There are 9 hidden switches. A switch that is on adds its own fixed numbers to the row, and there is some noise. The rows also spread widely along 13 directions, which tell nothing about the answers.
(in the rows, 128 means zero)
Some rows, each with its switches (1 for on, 0 for off) after it:
[151 147 159 153 153  91 124 175 156 171 161 161 121 124 103  94 138 175
 174 187 126 101 132 123 141 184  98 140 156 127 124 119 100 146]
0 0 0 0 1 0 1 1 0
[176 112 158 146 127 125 106 109 136 152 137 138 136 100 144 151 139 102
 140 154 143 156 126 121 146 120 149 144 112 105 162  93 107 149]
0 0 1 0 0 0 0 0 0
[169 139 131 114 127 134 128 102 130 169 153 134 135 120 100 141 131 113
 147 171 108 147 121 139 145 148 196 100 121 184 157 108  64 120]
1 1 0 0 0 1 0 0 0
[142 130 119  98 146 131 123 135 131 149 134 121 134 138 148 146 135 119
 129 109 141 123 153 127 114 138 116 136 134 127 127 128 125 133]
0 0 0 0 0 0 1 0 0
[191 143 114  89  96 119 110  64  99 138 115 154 156 120 109 100 152 126
 126 137 147 148 159 138 153 137 114 142 179 185 149 153  84  77]
1 0 1 0 1 1 0 0 1
[136 164 117  94 129 149 115 122  86 150 123 102 143 147 132 122 146 124
 104 115 137 117 154 153 112 136  65 134 123 165 106 162 166  86]
0 0 1 0 0 0 1 1 1
[137 144 144 143 125 126 119 106  89 130 134 103 136 131 141 132 116  90
 143 107 130 148 132 140 111 128 128 123 110 137 146 127 123  94]
0 0 0 0 1 0 1 0 1
[226 152 144  78 115  89 113  70 115 149 124 117 170 127 166 159 174 127
 122  81 114 192 172 117 109 123 111 117 134 143 153 136  92 117]
0 1 0 0 1 0 1 0 1
[154 154  89 132 102 137 124 124 106 170 120 106 156 118 127 137 128 104
  91 126 159 142 118 120 143 110 131  98 110 157 139 141 113 122]
1 1 0 1 1 0 0 0 0
[114 139 151 160 123 154 114 106  80 144 131 112 115 133 121 133 138  87
 150 148 143 116 114 128 122 148 161 132 119 144 144 124 108 107]
0 1 0 0 1 0 0 1 1
[162  92 116 158 123 100 120 122 145 147 143 152 139  94 117 127 107  75
 122 130 172 131 122 126 169 109 179 129 148 126 185  97  73 121]
0 0 0 0 1 1 0 0 1
[164 122 139 123 140 157 114 115 109 146 142 107 134 111 154 155 124  71
 124 130 175 123 145 164 127 142 141 149 109 128 157 111 106  75]
1 1 1 1 1 0 1 1 0
[156 135  90 119 127  96 138 109 103 168 148 135 170  94  96 140  86 135
 129 149 108 171  95 134 123 153 167  52 147 168 161 111  57  55]
0 0 1 1 1 1 1 1 0
[150 127  76 128 104 128 117  81  86 192 106 104 168 125 145 172 169  94
 128 100 180 121 125  93 117 148 118  64 111 119 143 131  71 125]
0 1 0 0 1 1 0 0 1
[177 154 169  80 108 119 111  58  77 116 143 131 120 160 110 212 182 103
 148  88  62 160 144 107 120 149 160 142 120 152 145  81  89 127]
1 1 0 0 0 0 1 1 0
[128 133 102 131 132 163 127 124 118 164 107 133 151 109 139  88 104 136
 154 178 165 145 118 125 115 155 153 109 160 149 128 168  97 114]
0 0 0 0 0 0 0 0 0
[120 115 132 122 129 159  89 101  88 168 117 109 126 126 143 165 168 120
 118 132 149 111 125 104 102 127 127 129 142 129 145 127 144 125]
0 0 1 0 0 1 0 0 1
[156 135 145 118 144 156 128 134 122 100 134 157 101 152 131 146 131 101
 156 124 154 114 149 132 128 173 140 196 153 107 143 104  99 144]
1 0 1 0 0 0 0 1 0
[134 130  68 122 113 108 117 115  85 147 129 100 167 139 142 174 144  68
 110  57 192  86 140 124 132 139  49  99  93  98 126 118  97 103]
1 0 1 1 1 0 0 1 0
[103 117  75 125 156 124 147 152 125 163 148  95 145 107 124 145  75  88
  86 116 151 130 111 145 125  99 173  85 119 150 147 119 110  80]
0 1 0 1 1 0 0 0 0
[178 127  87 135  93 108  95 125 125 196 135 117 156 109 114 180 158  91
  74 118 167 117 116  98 168 101 135  97  94 149 168 103  95 146]
1 1 1 1 1 0 1 1 0
[138 157 119 129 119 128 144 120  96 129 134 122 126 137 107 131 120  98
 106 120 132 140 131 140 146 120 136 138 129 156 136 123 121 100]
0 1 0 1 1 0 0 0 1
[149 154 134 139 137 116 128 120 106 144 129 111 142 119 140 100 128 119
 138 131 143 149 141 142 129 128  97 122 127 135 114 152 125 104]
0 1 0 0 0 0 0 0 0
[145 133 115 125  96 138  96 101 111 174 108 137 144 122 126  99 168 120
 143 157 173 103 147 117 155 143  92 135 133 152 117 156 111 135]
0 0 0 0 0 0 1 0 0
[158 154  77 113 107 148 158 119 120 153 114 155 138 140  96 125 129  98
 125 146 176 122 139 135 173 157 136 129 121 152 130 132  75 131]
0 1 0 0 1 0 0 0 1
[130 128 104 137 130 139 119 125  95 148 116 105 132 133 155 143 135  86
 112  87 187 115 143 118 116 123 118 135 135 118 140 141 127 112]
0 1 0 0 1 0 1 0 1
[108 145 123 164 107 151 106 121  84 130 119 102 117 134 136 106 118  83
 136 118 164 109 126 124 123 130 137 141 132 144 141 147 128 113]
0 0 0 1 1 0 1 0 0

New rows, each followed by its switches (1 for on, 0 for off):
[147 130 146 126 135  97 121 118 113 151 144 134 155 107 125 111 137 131
 138 140 140 129 146 153 144 139  63 132 129 119 110 128 122  78]
0 0 0 0 1 0 0 1 0
[ 95 156  92 142 138 155 150 126  74 149 128 123 124 148  89 115 112  98
 150 155 159  97 116 149 135 177 119 109 117 156 110 138 101  82]
0 1 1 0 0 0 0 1 1
[122 128  97 134 111 140 114 116  78 135 115 134 131 127 109 154 121 106
 123 111 147 128 108  99 123 134 148 126 154 135 147 122 110 110]
1 0 1 0 0 0 1 1 0
[173 112  95  86 114 147 126  76 112 167 115 154 153 109 105 143 133  94
 125 160 166 142 138 139 162 149 176 120 144 175 156 125  60  84]
0 1 1 0 0 0 1 1 1
[140 140 107 141 121 148 128 120 117 153 133 127 129 137 118 120 117  90
 153 150 172 103 128 138 139 167 151 125 120 154 157 125  78 119]
0 0 1 1 1 0 1 0 1
[118 171 113 130 100 152 135 142  91 112 123 139  94 161  86 128 119 105
  98 112 120 123 134 121 156 116 135 173 128 158 123 121 159 137]
0 0 0 0 1 0 1 0 0
[140 149 106 122 147 132 124 139 133 149 134 114 146 136 153  93 115 134
 162 134 159 112 142 134  94 172 127 112 161 152 136 165  79 118]
1 0 0 1 1 0 0 0 0
[170 164  69 112  80 130 118 114 116 146 111 111 154 141 131 124 133  75
  84  79 163 137 150 120 159 102 115 114  94 166 138 152 111 141]
0 0 0 0 1 0 1 0 0
[114 132  98 130 102 136 104 116  98 139 119 105 128 141 123 148 142  75
  95  88 147 109 131 108 144  89 124 129 106 142 131 129 139 144]
0 0 0 0 0 0 0 0 0
[128 114 145 107 125 118  82  89 126 147 157 105 121 139 125 100 159  64
 139 123 154  58 177 164 156 124 121 156 120 194 149 136 102  90]
0 0 0 1 1 0 1 0 1
[130 138 151 207 154  79 137 175 106 115 153 142 123 103 117  65  81 132
 148 131 160 133 115 147 135 129  82 152 185 101 140 133 140  76]
1 0 0 0 1 1 0 0 1
[148 202  89 140  82 183 160 136  53  97 108 112 100 187 103 211 120  60
  81  59 140 149 115 111 134 128 148 153  78 127 150  92 146 152]
1 1 1 1 1 0 1 0 1
[147 179 123 112  84 186 126 130 107 136 125 124 102 177 105 172 176  71
  90 113 137  92 151 138 178 128  93 175  51 137 104  98 167 182]
0 0 0 0 0 1 0 0 0
[125 136  96 128 127 128 128 126 107 157 131 127 146 126 101 127 117 117
 122 139 145 121 117 135 140 130 116 106 128 156 136 130 113 105]
1 0 1 0 0 0 0 0 1
[144 135 184 120 158 111  97  97 101 148 149 114 118 135 148  96 186 133
 174 142 144  89 175 154 114 168  67 162 166 144 112 147 125  84]
0 1 0 1 0 1 0 0 1
[152 150 138 179 113 150 118 153 105 123 124 127 117 125 140 121 117  79
 122 124 186 118 128 136 148 139 105 178 116  97 146 120 142 128]
0 0 1 1 1 0 1 1 0
[132 142  92  97 130  97 111 117 112 163 146 107 153 121 112 136 119 149
  96 103  91 149 118 102  96 103 160  69 171 191 151 143 104  97]
1 0 0 0 1 1 0 0 0
[122 147 134 113 150 167 182 128  90  97 133 166 113 151 101 141  92 112
 183 151 139 137 132 172 132 198 121 167 140 107 110 100 105  83]
1 0 0 0 0 0 0 0 1
[134  82  88  86 131 130  94 105 114 165 131 105 147 120 154 198 151  79
  92  64 168 102 146 112 116 103 140 113 134 124 156 107 113 115]
1 0 0 0 0 1 1 0 0
[164 141 116 139 103  88 122  97 115 136 130 143 155 108 105 103 113 109
 133 132 126 165 129 128 162 113 133 112 135 157 143 130  82 104]
0 0 0 0 1 0 0 0 0
[127 133 111 129 149 129 118 149 124 159 129 117 138 139 142 125 139 132
 135 118 164 100 135 118 109 140  95 126 147 129 128 146 124 142]
1 0 0 0 0 0 0 0 1
[135 128 123 143 102 175 134 131 114 189 126 145 119 118  92 148 145  90
 118 198 180  95 120 144 189 147 138 150  86 143 136  95 120 128]
0 1 0 1 1 0 1 0 1
[128 142 111 113 120 128 103 124 129 163 141 119 118 150 114 139 146 123
 136 128 114 100 127  92 116 144 182 112 144 179 157 127  83 165]
0 0 0 1 1 0 1 0 0
[127 149  89 142 101 127 133  85  51 117 111 114 132 138 111 141 112  66
 123  86 160 139 123 120 132 129 147 118 138 151 154 129  95  77]
0 1 1 1 1 0 1 0 1
[128 129 120 118 108 164 122  94  85 135 105 137 126 132 126 137 128 101
 139 132 151 135 131 120 124 144 158 146 149 144 147 131 111 105]
0 0 0 0 1 0 1 0 1
[136 148 106 135 114 140 103 126  93 198 112  97 168 111 144 128 154 157
 101 141 154 134 114 114 100 122  80  82 138 147 126 162 151 106]
1 0 0 0 1 1 0 0 1
[200 142 141 134 122 152 135 131 147 135 131 156 126 117 134 112 118  77
 153 163 177 142 146 154 166 167 174 172 127 139 157 119  67 137]
0 1 0 1 0 0 1 1 0
[174 135 157 135 126 133 125 133 122 124 147 148 115 128 111 151 127  94
 129 141 143 133 135 152 161 133 130 182 119 129 159  86 127 123]
1 0 1 1 0 0 1 0 1
[132 121  87  69 123 156 121  84  87 133 109 132 133 153 140 137 153  93
 143  98 187  87 181 135 128 170  88 157 146 129 112 143  97  87]
0 0 1 0 1 0 1 0 0
[ 81 115  98 147 145 132 113 158 127 169 138 129 105 139 103 118 124 119
 154 145 156  67 116  98 129 151 154 117 154 148 139 128  97 152]
0 0 0 0 0 0 1 0 0
[154 121 141 139 126 138 120 120  98 149 125 155 140 101 127 136 126 136
 152 164 162 141 123 127 130 162 115 149 158 105 140 114 109  88]
1 0 1 0 1 0 1 1 0
[140 129  80 119 108 145 106 127 108 154  96 140 135 118 137 105 126 139
 105 119 176 132 133  84 115 126 159 134 212 153 151 170 112 126]
0 0 0 0 1 1 1 0 0
[156 150 135  38 103 159 126  63  95 168 130 128 148 143 107 181 176 133
 120 149  85 141 161 149 141 146 109 125  86 174 103 106 128  91]
0 0 0 0 1 0 1 0 0
[180 129 176 132 124 100  68  90 144 182 161 104 154 104 147 110 176 107
 145 165 129 113 148 142 139 130 114 115  99 168 156 125  88 122]
0 0 1 1 1 0 0 1 0
[147 175 127 179  91 129 109 115  88  97 132 104 115 159 120 121 128  39
 132  82 148 120 131 131 157 112 114 148  71 139 146 121 118 156]
1 0 1 0 0 0 0 0 0
[144 173 102  95  95 206 124 106 109 122 115 108 118 165 133  88 125  49
 123 130 178  90 175 180 159 155 135 170  90 198 122 164 115 108]
0 0 0 1 1 0 1 0 0
[ 71 115 122 120 154 130 123 113  97 138 147 120 110 152 109 133 127 111
 171 128 127  80 129 122 100 161 153 120 158 151 137 123  92 100]
0 0 0 0 1 0 0 0 1
[175 169 115 130  71 168 127 106  79 139  90 153 136 132 113 127 146 122
 116 152 173 143 133 124 159 151  92 167 138 141 134 137 132 117]
1 0 1 1 1 0 1 0 1
[142 140 133 151 133 132 159 141 100 131 146 139 123 123  96 144  99  78
 130 136 152 136 124 171 170 131 119 148  94 123 131  93 130  86]
1 1 0 0 0 0 1 0 1
[162 121  90  49 120 146 110 104 128 175 127 131 156 120 120 146 147 117
  73 133 151 119 162 146 146 116 128 130 138 188 143 138 118  86]
0 0 1 0 1 0 1 1 1
[152 145 109 142 136 181 152 127 104 141 124 101 136 116 145 143  75  58
 124 139 166 170 117 164 130 131 181 117  75 133 150 118 115  93]
0 1 1 0 0 0 1 0 0
[157 157 127 140 104 136 120 117 101 103 110 135 122 132 126 102 106 100
 123 108 134 171 132 115 135 112 161 159 159 154 148 149 123 131]
0 0 0 0 0 0 1 0 0
[167 128 124  89 126 102 125  67 115 113 138 133 153 126 130 140 119  90
 148  99 104 175 146 135 129 128 170 111 137 159 153 121  60 101]
0 0 0 0 0 0 0 0 0
[143 109 132 106 137 184 107  94 105 180 102 130 132 122 160 151 174 132
 152 178 187 110 140 114 106 173 143 147 162 124 141 138 105 125]
0 1 1 1 0 0 0 0 1
[217 134 111  87 150  96 146 116 162 161 149 164 154 119 112 130 126 127
 151 150 142 155 155 147 153 164 150 123 151 161 160 115  45 117]
1 1 1 0 0 0 1 0 1
[124 113  41 104  90 121 123  93  82 188 100 144 163 106  78 139 151 115
  89 129 183 106 121 105 181 117 103  85 154 160 115 138  95  87]
1 1 0 0 0 1 0 0 0
[126 134 126 126 107 150 117 113  97 136 126 110 130 126 128 159 129  88
 101 116 133 134 125 126 136 106 138 141 106 132 137 109 138 118]
0 0 0 1 1 0 0 0 0
[146 138 120 128 132 113 108 109 107 147 144 114 129 142 131 136 146 102
 159 109 139 102 142 121 118 163 124 113 132 143 148 120  84 123]
0 0 1 1 0 1 1 0 0
[130  98 103 147 114 100  89 120 112 187 128 121 156  94 128 124 156 121
 111 127 183  94 129 107 149 107  82 107 145 123 138 131 120 108]
1 0 0 0 1 1 0 0 0
[117 112 117 128 122 124 123 124  94 162 134 132 139 118 107 181 133 105
 114 126 138 119 104 118 135 131 129 113 122 122 140  91 122 110]
0 0 0 1 0 0 1 1 1
[163 123  82  82 102 127 117  95 120 159 117 132 155 135 126 176 147  94
  96  90 147 135 144 107 138 116 148 111 123 151 157 119  89 138]
0 0 0 0 1 0 1 0 1
[164 135 119  96 116 138 123  93 104 132 125 140 137 133 127 151 131 117
 142 121 131 150 143 122 123 149 151 137 148 147 152 117  89 105]
1 0 1 0 1 0 1 0 0
[155 153 141 133 112 149 109 126  73 156 101 134 122 126 137 127 178 163
 127 136 160 129 142 103 121 148  63 164 175 109 107 149 167 120]
1 1 0 0 0 1 1 0 0
[154 160 131 133 142 153 129 131 131 194 133 109 168 125 155 103 136 142
 171 184 154 125 125 146  95 193 102  82 105 144 122 158  88 121]
0 0 0 0 1 0 0 1 1
[164 136 154 105 141 143 127 123 140 109 142 154 102 133 123 122 117 117
 134 145 121 147 154 138 136 134 181 192 162 146 157 113 109 129]
0 0 1 0 1 0 0 0 0
[131 133 130 109 131 122  92  88 101 151 133  88 146 132 161 128 143 108
 148 103 126 125 149 121  87 133 134 102 133 157 141 151 103 103]
0 0 0 0 1 0 1 0 0
[138 134 135 167 103 150 123 111  75 174 126 131 135 115 104 170 134 115
 136 166 148 132  93 123 141 146 120 112 103 115 150  86 125 104]
1 0 1 0 1 1 1 0 1
[163 141 125 157 112 114 118 162 123 173 144 126 145 107 113 125 134 109
  88 140 174 105 131 151 175 112  67 139 107 130 137 114 157 111]
1 0 0 1 1 1 1 0 1
[153  96 115 125 124  62  97 111 131 161 154 125 136 121 130 146 177  70
 120  82 184  65 173 123 177 112  74 143 118 113 140 101  90 125]
0 1 0 1 1 0 1 0 0
[144 140 116 116 142 109 132 131 121 148 160 107 148 139 121 147 131  73
 112 104 150  95 153 173 153 131  68 121  66 130 124 103 118  94]
0 0 1 0 1 0 0 1 1
[173 151 145 108  81 150 104  81  95 151 124 118 119 154 128 193 198  72
 119 112 134 115 153 109 157 137 133 153  72 136 142  91 110 166]
0 1 0 1 1 0 1 0 0
[146 161  43 118 117 126 140 144 139 137 138 107 138 167 118 161 109  58
 104  71 151 112 126 111 141 129 162  86  86 153 157 117  66 182]
0 0 1 1 0 0 0 0 0
[122  85 114 124 145 132 134 118 100 147 126 156 130 111 123 159 122 105
 152 142 189 102 131 138 145 161 110 151 154  90 140  95 103  87]
0 0 1 1 0 0 1 0 1
[103 140  87  94 150 129 126 164 139 171 142 118 129 143 117 108 140 146
 106 135 158  61 156 138 136 143  73 130 144 153  97 148 136 119]
0 0 0 1 1 0 0 0 0
[144 161 116 117 117 147 125 116  91  93 119 132 112 162 121 130 127  93
 126  89 139 131 147 123 131 132 125 172 147 142 132 137 123 132]
1 0 1 0 0 0 0 0 0
[168 141 149 111 114 167 122  83  83 128 114 126 115 140 152 187 156  94
 139 116 140 158 147 115 115 150 153 161 115 109 147 101 114 124]
0 1 1 0 1 0 1 0 0
[127 119 195  91 138 126 107  68  68 105 144 129 107 132 121 205 158 131
 142 121  57 164 129 118  98 127 150 163 147 118 138  71 144  94]
0 0 1 1 0 0 0 0 0
[142 136 133 119 146 138 132 131 117 126 133 142 117 127 122 110 121 110
 133 135 143 131 144 143 137 143 151 162 161 145 129 136 108 107]
0 1 0 0 0 0 0 1 0
[177 142 152 140 102 153 117  86 113 143 136 120 148 116 137 141 114  70
 161 153 131 168 122 150 139 144 182 117  78 152 170 106  72 113]
1 0 0 0 1 0 1 0 0
[158 139  96  93 105 151 132 114 106 135 110 128 148 122 136 139 116 101
  95 109 163 151 147 138 142 121 121 146 134 140 131 136 127  97]
0 0 0 1 1 0 1 0 0
[147 180  94 146 129 102 149 157 116 143 145 131 136 145  92 109  95 139
 139 130 122 136 118 127 132 154 108  98 126 154 131 130  98 123]
1 0 1 0 1 0 1 0 0
[155 142 145 133 127 134 107 103 111 159 133 109 128 141 146 120 166  88
 163 134 166  95 156 141 133 161 111 141 115 149 137 138  99 128]
0 1 0 1 0 0 1 0 1
[120 124 133 149 134  52 115 136 111 139 157 142 127 118  91 123 130 135
 129 109 108 116 131 110 152 107  89 124 151 127 128 107 126 107]
0 0 0 0 1 0 1 0 0
[131 102 152 112 148 100  87 130 136 129 152 129 102 136 135 180 164 112
 114  82 104 114 135  79 109 101 175 157 169 123 165  95 116 176]
0 0 0 0 0 0 0 1 0
[134  96 119 140 115 123 129  94  83 129 118 144 148  99 132 135 115  76
 147 117 188 133 142 148 160 136  94 146 126  85 126 108 107  63]
0 0 0 0 1 0 1 0 0
[166 136 116 110 149 139 133 122 125 167 141 124 141 129 137 127 128 104
 147 146 175 112 157 160 131 164 120 127 121 148 144 129  88  91]
1 1 1 0 1 0 1 0 1
[153 117 154 116 138 143 129 116 113 149 131 138 135 114 137 158 132 118
 146 152 141 144 132 145 126 151 128 150 133 113 139 103 122 108]
0 0 0 1 0 0 1 0 1
[132  89 149 129 104 157  83  59  91 161 118 112 137 103 151 172 149  73
 145 143 150 133 116 111 112 128 203 121 129 147 187 107  86 105]
0 0 0 1 1 0 1 0 1
[ 86 113 109 134 122 139 134 103  90 153 148 126 137 113  78 132 100  76
 139 163 142  99 114 168 172 127 135 110  89 157 122  98 103  55]
1 0 0 0 1 0 0 0 0
[156 152 148 113 142 162 142 125 126 113 148 126 121 151 136 127 102  90
 151 133 128 142 145 164 116 153 173 158 121 156 157 119  95 113]
1 0 0 0 1 0 0 0 1
[157 136 124 124 128 140 120 128 123 205 127 131 151 107 127 127 148 157
 137 188 158 123 122 123 126 161 128 106 148 157 141 139 100 112]
1 1 0 1 1 0 1 0 1
[130 159  87 111  96 135 115  86  71 161 104 100 165 137 115 126 152 105
 100 115 145 130 134 132 139 115  64  92  97 166 108 156 140  95]
0 0 1 0 0 0 0 0 1
[154 158 146  91  77 178 124  59  51  96 106 137 120 159 124 179 160  77
 143 105 123 143 150 133 133 170 133 177 115 133 125 105 111 100]
0 0 0 1 1 0 1 1 0
[141 159  68 114 124 126 124 121 106 147 118 111 154 153 135 101 128 110
 133  99 179 100 150 126 112 151  93 103 143 163 134 173  85 112]
1 0 1 0 1 0 0 0 1
